All rows are made from the same 12 directions, up to rounding. Whole rows:
In the rows, zero is written as 128.
[[154 143 180  67 128 134 177 112 137 153 137 151 141 125  89  76 132 113]
 [112  98  89 148 120 113 107 147  87 155 170 145 140 115 139 138 100 127]
 [136 131 192  85 132 112  86 180 198 145  93 164 144 191 112 136 180 154]
 [106 195 195 172 112 107 122 144 136 158 132 185 114 103 124  95  76 112]
 [104 141 122 118 160  72 101 163  38 128 101  98 150 107 130 132 153  93]
 [150 101 102  97  86 110 157 170 130 122 129 117 160  81 142 121 139 196]
 [115 120 124 176 226 178  75 102  67 138  92 131 104 160  97 133 158 130]
 [109 108 170 154 181  98  73 143 101 161 127 143 114 156 136 113 119 116]
 [108 116 155 140 134 112 128 190 137 106 107  96 108 112 113 114 110 216]
 [122 144  74 175 139 133 121 111  82 134 130 160  92 111 147 147 110 105]
 [109 131 164 134 150  93  87 153  85 180 152 182 124 109 108 106  92 112]
 [101 138 158 144  54 122 102 118 135 109 163 112 172 108 125 152  88 101]
 [134  58  70  73 158 112 128 138 156 135 167 102 107 125 123 140 118 145]
 [102 130 118 162  83 145 106 146 153  88 124 119 117 169 127 182 121 146]
 [142 117 100 117 131 119  94  98 103 129 132 170  94 108 129 158 117 100]]

Rows cut short, each followed by the rest of it:
[121 105 104 106 107 166 100 102 105 104 141  92 182 115]	[ 91 168 146 120]
[149  91 163 104 177 116 129 134 139 176 135 121 164 133]	[140  71 153 143]
[123 144 113 142 143 120  91 132  94  97  84 149  71 111]	[117 166 128 139]
[129 123 119  90 106  76 138 136  91 184 189 176 148 105]	[134 107  94  65]
[120 135 110 100 167 178 166 168 142 151 132 151 107 144]	[ 49 109 131 187]
[111 160 113  90 161  72 160 212 104 162 113 119 151 134]	[127 101 163 119]
[161 146 132  82  92  64 120 136 117 127 107 190  97  92]	[153 142 130 104]
[ 95 167  76 175 107 137 170 155 157 153 165 107 175 145]	[163 123 122  98]
[140 166 161 153 108 116 127 131 129 149 106 174 144 161]	[164 118 155  98]
[107 129 103 103 111  70 121 211 135 159 148 154 135 131]	[135 139 121 135]
[153 109  91 170 136 203 152  82 131 164 162 174 129 117]	[127 105 113 159]
[136 120  81  95  90  85 134 124  73  90 128 115 109  61]	[137 159 109 115]
[106  83 120 142 145  99  75 139 163 149 179 149  78 115]	[132 142  56 140]
[128 114 125 160 183 137  97 122  64 177 137 188 101 119]	[114 107 111 132]
[113 127  98 180 113  96 123 150 102  82 100 113  65 141]	[174 163 111 146]
[120 143 130 122 120 175  94 100 165 141 157 189 107 123]	[ 67 156  92 117]
[136 100 141 105  65 100 124 135  93 144 171 169 146 114]	[127 129  96 121]
[132 177 164 138 124  99 108 150 113 143  92 189 110 120]	[133 124 135 118]
[137 171 139 163 143 166 164 122 127 177 131 176 145 121]	[124  80 130 132]
[170 108 102  94 160 148 134  92  92 155 130 161 131  54]	[107 102 135 147]
[145  87 164 146 100 114  73 129 119 141 130 131 189  84]	[160 121 134 169]
[106 125 188 136 139 115  98 114 123  86 104  71 120 154]	[121 136 126 110]
[138 113 195 108 101  98  96 110 188 143 152 151 135 151]	[147 123 109  96]
[125 106  84 166 113 142 125 126 136  80 113 131  49 172]	[149 178 114 158]
[103 139 126 132 129 143 148 146  60 113 122  64 190  98]	[ 95 113 143 141]
[136 114 147  90 188  80 129 161 156 171 125 148  97 169]	[141  95 142 116]
[105 117  81  82 170 126 162 153 184 137 166  90 102 132]	[ 94 124 104 128]
[141  68  81 104 159  97 156 186  82 158 142 148  91 127]	[132 103 123 193]
[123 120 176  94 198 131 108 135 171 145 120 138  82 151]	[ 78 106 120 144]
[134 131 150 145  88  99  58 128 150 131 119 185 126 142]	[163 170 130 107]
[152  75  91 111 131 105 118 136 109 130 130 125 128 106]	[159 134 141 159]
[111  98 114 124 160 134 153 118 142 112 147  81  87 189]	[125 128 114 112]
[119 126 110 163 208 131 121 103  35 133 109 116  85 108]	[120 108 120 112]
[117 171 110 186 131 167  98 130  72 152 105 174 165 140]	[123 146 164 113]
[105 143 139 178 152 104 136 159 127 181 149 161 115 187]	[164  98 112  99]
[107 153 175 192 109 107 133 171 154 167 139 135 172 155]	[177  88 120 135]
[114 164 112 100 143 133  57 173 190 117  90 156 118  77]	[ 74 183 141 172]
[101 173  75 150 154 175 159 125 122 145 140 113 153 143]	[104 130 142  92]
[112 111 122 179 162 119 114 130  47 121 118 140  62 136]	[130 127  96 142]
[145 135  91 127  68 111 122 123  52  79  94 151 107 100]	[141 180 140 129]
[116 164 139  72 118 143 149 115 188  96 131  96 122 110]	[ 71 142 115 107]
[136 129  93 114 153  90 171 210 116 156 106 149 105 138]	[148 101 154 181]
[136 142 134 121  72  88 178 134  59 154 157 146 173 116]	[160  95 121  81]
[131  97 140  81 141 127 124 128 126 115 141 110 110  63]	[ 74 117  91 175]
[159  94 124 128 126 143  99 118 182 116 113 155  94 111]	[140 145 127 191]
[120 109  59  88 133 169 134 125 152  73 127 113  57 133]	[ 64 191 114 163]
[140  87  79 109  58 151  97 151 155 146 170 190 162 145]	[120 182 134 161]
[122  94 135 148 107 108 121 149 175 130 144  53 211 134]	[193 116 151 145]
[124 168  94 122 138 116 155 148 113 157 139 201  66 117]	[108 125  96 110]
[125 160  84 143  98 149 157 119 178  91 120 146  63 164]	[135 171 116 119]
[138  88  90 166 120 107  81  72  85 118 147 108 139  76]	[192 151 109  92]
[134 162 154 116  81 149 107 125 182 100 105 127 164  86]	[107 152 139 152]
[111 135 149 109 121  84  74 137 105 136 132 117 174  94]	[128 143 130  86]
[133 133 104  96 103  71  67 148 142 107 111 154 105  59]	[139 182 117 128]
[152 122 139 154 177 143 155  56  84 118 115 105  89  79]	[142  82 106 121]
[ 99 111 123 132  99 139 117 155 111 128 172 165  88 106]	[ 68 145  53 172]
[135 117 169  80 135 152 111  94  71 111 118 109 162 102]	[ 61 125 143 120]
[129 145 158 146 135 113 157 143  80 130  98  84 181 125]	[156  86 166 129]
[131 158 161 185 120 131 120 135  88 169 118 159 187 115]	[160  92 146 126]
[138 109 108 124  64 135 148 121 161 127 167 122 170 121]	[153 136 118 132]
[165  92 143  83 175 164 137  88  96 156 129 143 141 122]	[ 89  91 155 138]
[146  98 134 110 109 156 114 144 153 121 116 148 136 147]	[109 145 153 189]
[175  72 103  79 140 116 125  92 170 142 145 120 144 107]	[167 121 150 124]
[101  96  98 146 117 100  65 167 110  93 113  80 148 125]	[149 184 143 152]
[107 153 157  95 159 139 158 180 147 130 115 144  79 155]	[ 51 109 115 171]
[105 154 119 123 165 124 102 106 160  95 107  73 114 132]	[123 158 138  79]
[111 172  66 175 109 107 161 128 129 127 142  84 162  68]	[190 124 114  91]
[136 108 131 126 133 149 150 121 119 113 135 151  56 100]	[ 88 115  77 188]
[142 160 132 111 152 119  88 121 172 123  82 154 111 141]	[137 158 170 100]
[127  90  94 115 140 119 174 138 134 105 142  71 101 133]	[139 117 114 156]
[177  84  99  59 167  89 134 128 119 157 123 144 123  90]	[149 105 159 137]
[131 148  87  86 139 132 107 132 168 118 121 168  74  90]	[ 84 170 113 135]
[125 121 156 122 175 108 103 136 106 153 108 117 154 182]	[142 115 176  92]
[ 89 133 151 182 187 105 125 195 119 130  92  70 128 172]	[151 100 149 166]
[152 149 104 118 158 184 180  67  93 109 110 133  85 107]	[ 89 113 131 121]
